The first 9 rows are patterns. Each new row is the sum of 2 different patterns, raised or lowered, with some noise. Before adding, each is slid sideways (what falls off one end comes back at the other) and multiplied by a number that may be negative. Names go in the order of the patterns.
Some rows, each with the names of its patterns after it:
 1.642  0.502  1.140  1.219  0.398  1.428 -0.218 -1.104 -2.072 -0.288  0.099 -2.060  0.727 -1.401 -0.782  2.553  0.064  2.563 -0.655  1.642  0.871  0.404 -0.308  1.341 -1.691  0.196  0.061  1.148  1.898 -0.838 -0.772 -2.165  1.830  1.562  1.087  2.556 -2.188 -> (0)
 1.082  0.649  2.190  1.355 -1.535  1.167 -0.366  2.538  2.375  1.368 -1.272 -2.178 -1.755  1.489 -2.548 -1.632 -0.632 -1.420 -0.609  0.391  0.520 -0.044 -2.351  1.902 -0.193 -1.344 -1.629 -0.215  0.463 -1.626  0.571  0.585  2.095  1.492 -2.108  1.759 -1.961 -> (3)
-1.248 -0.609  1.159  1.015  1.349 -1.748  2.506 -0.724  0.567 -0.298 -0.750  0.706  2.494 -0.891  1.503 -1.817  1.291  1.362  0.915 -2.405  0.402  1.388  2.039 -0.134  1.381 -1.315 -0.747  0.871 -0.809  0.685  0.944 -0.605  2.198  0.278  2.259  0.625  1.575 -> (8)
 1.160 -2.544 -0.417  1.601  1.773 -0.611  1.526  1.419  2.469  1.881  2.060  0.778 -1.711 -1.969  1.467 -2.108 -0.814  0.165  1.894 -2.487  1.520  0.237  1.470  1.076 -2.079  0.118 -2.048  2.117 -0.412  0.178 -1.262  0.417 -1.675 -1.784  2.401  1.412  0.143 -> (5)
-0.336 -1.195  0.149  0.038  1.126  1.968  0.075  1.663  0.942 -1.829  0.902 -2.392  0.473  2.417 -1.943 -0.494 -2.188  1.491 -1.454  2.087 -1.255  1.924 -0.762 -0.651  1.444  2.344 -1.705  2.143  2.052 -0.771  0.631 -0.058  2.499 -1.282  1.923  0.347 -1.273 -> (4)
-0.565  0.283 -1.129  1.243 -1.973 -2.062 -1.318  0.413 -0.788  1.517  1.926 -0.150  2.318  1.790  1.605  1.209  2.309  1.724  1.978 -0.610 -0.634 -0.882  0.939  0.747 -2.246  0.695 -2.501  0.786 -1.087 -1.738  2.526 -1.731  0.271  2.419 -0.128  2.162 -0.230 -> (6)
 0.433  1.576 -0.926  1.788  0.619 -2.032  0.236  0.691  0.166  1.211  1.675 -1.402  0.318  0.715 -1.971  1.249  1.313  2.182 -1.383 -2.472 -2.204 -2.115  0.422  0.014 -1.925  2.320 -2.133 -0.597 -1.173  1.115  1.742 -2.297 -1.462  1.662  1.157 -0.552 -1.201 -> (2)
-0.761  0.058 -0.769 -0.793 -1.083  2.106 -2.275 -1.224 -0.564  2.272  2.274 -1.194 -0.600  1.945  1.111 -1.537  2.284 -2.053  1.149  1.548 -1.827  2.561 -0.486 -1.576 -0.419 -0.461 -0.074  2.113 -1.196 -2.386 -2.220 -0.679 -0.642  2.170  2.569  0.267  0.498 -> (7)
 2.345  1.138  0.356  0.503 -0.285 -1.634  1.200  2.267 -0.062  0.882 -2.295  0.563 -1.301 -0.261 -1.370 -0.374 -0.291  1.691 -2.016 -2.084  0.798  2.417 -1.938 -0.191  1.924  0.200 -1.793 -0.816  2.072  1.514 -0.399 -0.294  1.358  1.119  2.435 -2.377 -2.361 -> (1)

New rows. What belongs after each?
-0.750  2.230  0.589  0.873  3.376  3.261  4.829  2.357  1.966  2.591  0.087  3.343  1.306 -0.379  3.494 -0.367  4.546  0.528 -0.166  3.392  2.941  2.778  2.191  3.155  0.528  2.367 -0.563  3.655  3.186  2.787 -0.620  2.530 -0.176 -1.051  4.309  0.452  1.731 -> (0) (4)
-0.002  1.241  0.670 -1.285 -0.635 -0.863  0.568 -1.741  3.310  1.282  0.746  0.377 -1.045  0.711  1.181 -0.947  0.348  0.325 -0.701  0.084  0.370 -0.068  2.136  0.249  1.228  1.222  2.115 -1.838  1.163 -0.854  0.548  1.713 -0.462  1.296  1.417 -0.883  1.311 -> (8) (7)
 0.966  1.371 -0.994  2.414  0.139 -3.350  1.000  3.596  1.944  2.372 -0.751  5.184  1.033  3.055  2.407 -0.110 -0.057 -0.930  0.290  2.608 -0.241  2.294  1.921  3.536  1.990 -1.434  3.070 -2.050  0.632  0.713 -2.570  1.999 -2.985  3.939 -1.740  1.795 -2.706 -> (3) (4)
-2.749 -2.446 -4.742 -4.555 -3.967 -4.478 -6.304 -4.343 -2.838 -7.513 -2.442 -6.951 -4.926 -4.040 -7.409 -2.040 -4.626 -3.844 -2.169 -4.290 -4.030 -3.956 -3.127 -2.727 -4.785 -2.958 -7.319 -7.891 -6.183 -4.453 -4.635 -3.395 -2.422 -4.330 -1.718 -4.540 -1.633 -> (6) (7)
-1.871 -3.461  1.504  1.205  0.516 -3.458 -0.580  1.053 -0.116 -1.353 -1.398 -0.096 -2.986  0.560 -0.272 -3.415  0.508 -1.375  0.534  0.010 -1.131  0.504 -1.317 -2.724 -1.693 -0.465  2.107 -1.956  0.748 -3.374 -3.029 -2.924 -2.330  0.793 -1.871 -0.193 -2.219 -> (3) (7)
-2.198  2.896  0.968  0.105  0.236 -1.178  0.483 -2.656  1.405 -1.781  2.140  0.878 -0.836 -1.855 -1.520  2.283  2.173  1.789  0.484 -3.469  0.121  1.083  3.541 -0.521  2.494  2.105  3.790  2.495  2.377 -0.375  0.261  0.140  1.335 -3.321  0.907  0.593  0.636 -> (5) (1)
-1.673 -1.373  0.049 -2.031  0.133  0.214  0.497 -1.092 -1.004 -0.241  1.328 -2.287 -1.274 -1.407 -1.702 -2.392 -0.986 -1.266  0.228 -2.900 -0.444  0.055 -3.291 -1.784 -2.125  1.222 -0.865 -1.117 -4.991 -1.609 -3.182  2.160 -0.098 -0.380 -2.431  4.029  0.429 -> (3) (8)
 1.083  1.504  2.444  3.234 -0.366  2.085  1.708  3.216  0.036  2.028 -1.071  1.358  2.341 -1.000  4.070  1.915 -0.553  1.620  1.094 -0.249  3.300 -1.778 -1.030  0.663 -1.065  0.203  1.605  4.000  0.047  2.717 -0.616  2.120 -0.274 -0.264  0.848  4.447 -2.050 -> (4) (7)
-2.137  2.923 -1.062 -0.142  3.010  0.134  3.277 -1.417  1.147 -0.772 -0.342 -1.405 -0.745  0.638 -1.900 -0.354  2.480 -2.468 -2.171  0.055  1.555 -1.821 -1.125  1.371 -0.836  0.898  1.112 -1.763  2.503 -0.781  2.156 -1.487 -2.279 -0.369  1.391 -0.585  0.667 -> (8) (4)
-0.410  3.307 -2.595  1.933  1.489 -1.336  2.103 -2.074 -1.902 -1.620 -0.269 -0.301  0.795 -1.348  0.985 -2.451  0.165  2.902  1.790 -0.220  1.101 -2.977 -2.094  0.999 -0.715 -1.977 -0.554 -0.266 -0.227 -0.157 -0.611  0.712 -0.841 -0.931  0.125 -2.518  1.225 -> (5) (6)
 0.601  2.436  2.977  1.417 -0.034  0.669  0.908  2.872  0.127  1.786  4.372  0.387 -0.323 -0.233  3.256  3.502 -1.532 -0.118  4.280  1.202  2.860  0.251  1.013  4.188 -0.818  3.258  3.024  0.484  2.111  2.075  0.351  3.350  4.454  2.404  2.422  2.935 -1.093 -> (2) (7)
 4.355  2.227  3.044  0.623  4.858  6.721  4.748  2.974  2.011  2.019  1.528  3.515  4.011  2.012  4.113  3.819  4.656  4.763  1.169  6.084  4.141  2.860 -0.747  0.512  4.125  1.966  1.687  0.964  3.683  2.530  5.037  3.462  1.243  5.856  0.887  3.569  4.261 -> (0) (7)
-4.412 -0.230 -0.491 -3.881  0.612 -2.425 -5.836 -0.969 -4.625 -0.307 -2.127 -3.021 -1.405 -1.105 -0.096 -0.892 -1.988 -2.203 -2.041 -2.094 -2.841 -2.310 -3.150 -4.377 -3.939 -2.544 -5.705 -3.637 -5.314 -1.615 -2.385 -0.016 -2.205 -3.190 -0.373 -3.511  2.075 -> (8) (6)
 1.912  2.241 -3.495  0.897 -0.634 -2.414  1.329 -0.607 -1.199  0.277 -0.816 -3.445 -3.168 -2.813 -2.287 -0.075  1.234  1.109  1.392 -2.250  1.342 -0.324 -1.042 -2.654  3.357 -3.528 -1.715 -1.937  0.927  3.152 -1.480  0.651 -0.095  1.020 -1.701  2.577 -2.223 -> (5) (7)
 1.960  1.415 -0.444 -3.176  0.261 -0.946 -4.500  1.460 -0.979  0.283 -3.940 -1.426 -0.567  0.134 -1.303 -1.821  0.257  0.063 -1.371 -3.139 -1.843 -2.299 -2.857  0.242  0.332 -2.268  0.716 -2.503 -4.227  1.720 -0.863  0.243 -0.430 -0.809 -3.726 -1.534 -1.096 -> (4) (2)
 2.734  2.827  1.889 -0.916  2.905  3.234  0.163  3.913  1.113  1.310  1.290  0.767  2.431  1.813  3.196  6.016  0.498  1.479 -0.517 -0.362  2.625  1.203  1.291  2.186 -2.021  0.241  1.423  2.367  4.900  1.670  0.704  5.594  4.500  2.826  1.781  4.231  5.095 -> (6) (2)
 2.265  0.938 -1.175 -1.468 -0.692  1.241  2.888 -1.075 -2.161 -1.097  0.106  0.971  0.685  0.803  1.615  1.043 -0.604  0.355 -0.766 -1.533 -0.097  3.375 -1.953 -0.378 -1.947  2.126  1.041 -1.230 -1.596  1.467  0.725 -0.374  0.656 -3.311  1.642  2.964 -2.750 -> (7) (1)
 0.602 -1.132 -2.793 -1.631 -1.530 -0.879 -3.829 -1.092 -2.299 -3.237  0.675  0.896 -2.016  1.823  1.023 -2.277 -2.303  1.606 -3.940 -0.087 -1.099  0.115 -0.923 -3.504 -1.315 -4.599 -0.455 -1.256 -1.738  0.697 -1.516 -0.152 -4.063 -1.133  0.587 -4.234 -0.209 -> (5) (2)
 3.050  1.771 -0.140  0.752 -0.118  2.572  0.288  1.402  2.979 -2.165  0.843  1.192 -4.148  1.719  0.872  4.287 -3.537  3.199 -1.340  3.113 -0.495 -0.977  1.182 -2.895 -0.009  1.646 -1.659 -2.849  1.623 -1.767 -1.109  0.384  2.969 -1.373  1.017 -0.654  0.320 -> (5) (4)
-0.263 -2.475 -4.090  1.814 -2.904 -1.445 -0.914 -2.598  1.254 -0.499 -5.784 -4.524 -0.386 -0.866  0.308 -2.915 -4.542 -5.685 -1.928 -0.712 -0.085  0.854 -3.829 -1.194 -3.905 -2.280 -4.107 -2.921 -3.144  1.418 -5.885 -4.990 -1.873  2.078 -1.639 -3.333 -1.049 -> (7) (1)
-0.352  1.999 -1.790  0.269  0.241  1.834  0.449 -1.262  1.143  0.779  2.800  2.803  2.171  1.674  2.444  1.668  3.320  2.312  3.803  3.984 -1.671  1.479 -0.250  0.210 -0.208 -1.392  0.981  1.000  0.660  2.644  0.651  3.191  1.610  3.770  1.136  1.307 -1.195 -> (3) (6)
-4.830 -0.035 -1.156 -2.998 -0.494 -6.017 -1.254 -4.608 -1.738 -0.101 -3.432 -2.949  0.428 -3.541 -1.685 -0.355 -1.361 -1.631 -2.206 -3.101 -4.090 -2.519 -1.748 -1.885 -1.682  0.450  1.502 -0.671  1.761  0.074 -1.934 -2.251  1.330 -2.263 -0.961 -2.400 -1.305 -> (5) (6)
 0.896 -3.086  0.412  1.084  0.311  1.302 -1.354  0.524 -0.107 -2.554  3.407  0.736 -0.093 -1.780 -2.159  0.921  0.308  3.765  2.086 -2.154  2.436  0.715  1.045  1.741  1.763  1.382 -0.310  1.413  3.120 -3.290  1.148 -0.552  2.058  2.140 -1.772  1.366 -1.948 -> (3) (4)
-2.491 -1.260  0.531  0.861  2.294  0.198 -1.019  3.260  0.810  1.057  1.648  0.231 -0.347  0.345 -0.162  2.606  0.945 -2.513  2.156 -0.952  0.578  1.381 -1.459 -0.737  0.916 -1.162  1.289 -0.165  3.026  1.459  1.090 -2.596  0.608  0.728  1.327 -0.856  2.613 -> (8) (7)
-1.317  0.459  0.920  2.067  2.221 -0.378  0.458 -1.516  1.083  0.653  0.469  2.568 -0.952  1.335 -0.936 -0.146 -0.252  0.253 -1.152  3.032 -1.369 -0.412 -0.683  1.011  2.838  0.540  1.542  0.966  0.631 -1.298  0.769  0.651  0.620  1.493 -1.503  1.908 -0.076 -> (0) (7)
 2.892 -1.282 -0.448 -1.595 -2.395  1.684 -0.134 -2.479 -2.840 -0.964 -3.015 -0.097 -2.704 -0.455  0.001 -0.746 -0.512 -1.247  1.486  0.361  1.697 -3.900  1.980 -0.072  2.549 -2.075  0.846 -1.917 -4.718 -3.008  0.466 -2.063 -2.644  0.922 -0.288  0.741 -4.967 -> (4) (7)
